There are 3 ways to turn a row about zero (a turn may also mirror it). The second row of each pair is the first, turned, with some noise.
In the rows, zero is written as 128.
Some pairs, each with its turn after it:
[120 129 128 121  95]
[113 146 125 149 115] | J

[117  58 203 138 207]
[174 128 177  21  96] | J

[134 131  71 110 114]
[117 151 100 155 169] | J

[154 150 124 153 146]
[124  87 129 126 147] | J

[ 69 141 108 102 135]
[146 153  71 126 105] | J

[ 95 207 131 145 207]
[ 50 115 132  72  60] | A

[145 186 130 139 154]
[150  71 113 145 134] | J

[159 159 118  50 103]
[180 181 173 139 161] | Y

[179 114 112 121  72]
[116 167 130  99 188] | Y

[134 137  73 165 146]
[130 158 100  71 131] | A

[101 200 162 142 115]
[151  79 137 190 155] | Y

[142 124 126 109 112]
[129 118 115 145 147] | A

[130 156 132 118 121]
[147 125 140 144 143] | Y

[ 93  65 116 185  79]
[198 175 177 109 163] | A

[119 146 127 132 150]
[110 126 130 113 108] | A

[105 122 128 123 148]
[134 110 139 115 111] | A

[159 118  88 141 136]
[121 124 146  78 134] | Y

[109 113  98  71 120]
[124 182 171 133 107] | Y

New pairs. What belongs after each?
[124 132 124 136 114]
[116 124 130 132 139] | Y

[149 176 100 167 129]
[ 89 174 102 100 136] | A

[128 115 130 113 142]
[137 143 123 122 112] | Y

[ 76 127 137 122 145]
[117 122 131 164  85] | Y

[122 104  73 130 207]
[130 110 157  70  55] | Y

[142 146 132 148 129]
[119  98 133 134 132] | J

[131 140 126  60 148]
[193 152 120 148 138] | J

[131  87 103 138  95]
[174 145 129 124 164] | A

[ 86  93 127  49 157]
[157  33 138 130 115] | A

[129 109  98 110 207]
[177 128 105  75 172] | J

[127  62 128 170  96]
[195 169 150 133 145] | A

[127 122 134 141  49]
[ 72 153 151 172 106] | J

[137 140 156  86 123]
[166 153 125 150 136] | Y

[124 131 118 165 116]
[131 163 139 111 137] | A

[134 113 170 117 127]
[146 144  90 143 126] | Y

[204 128 133 133 148]
[167 126 108  69 154] | Y

[122 124 115 127 140]
[133 120 121 115 122] | A

[129 102 108 129 164]
[137 134 120  90 155] | J

[127 137 109 128 112]
[117 129 150 129 143] | Y

[128 113  92 149 146]
[147 139 108  92 121] | A

[126 111 126 137 104]
[104 145 136 132 124] | J

[102 129 121 114 119]
[131 146 109 135 113] | J

[102  93 130  49 132]
[141 201 142 150  86] | Y

[115  80 115 132 112]
[ 88 156 116 120 115] | Y

[ 95 137 105 153 150]
[117 113  83 104 125] | J

[122 144 133 117 193]
[169 103 134 123  80] | Y

[138  54 131 104 122]
[128 189 163  98 142] | J

[133 127 144 165 109]
[ 95 110 144 125 114] | J

[130 142 128 123 138]
[141 119 121 132 131] | J

[111 127 102 140 129]
[133 130 132  94 136] | A

[136  88 119 135  95]
[ 95 159 149 128 136] | J

[151 124  85 165 162]
[140 160  85  85 110] | A

[117 128 138  85 143]
[171 148 124 130 118] | J

[106  88 181 136 158]
[161 121 167 149  74] | A

[142  98 136 111  88]
[112 172 115 125 151] | Y

[115 116 123 137 129]
[141 132 138 116 125] | A

[133 115 115 144 142]
[142 141 116 114 118] | A

[137 135 129 118 116]
[131 133 133 145 130] | J

[123 116 148  49 124]
[131  59 127 170 136] | A

[144 126 131 171 123]
[ 94 104 143 119 134] | J

[157 130 128 120 168]
[160 107 137 115 157] | J

[109 100 196 132 110]
[122 145  65 171 125] | Y

[164  91  63 166 103]
[ 75 133 140  57 154] | Y

[ 98  82  63 165 103]
[ 40 130 152 100 118] | Y

[131 142 103 167 104]
[ 97 100 143 120 157] | Y

[ 57 124 153  74  82]
[107 178 141 211 115] | Y

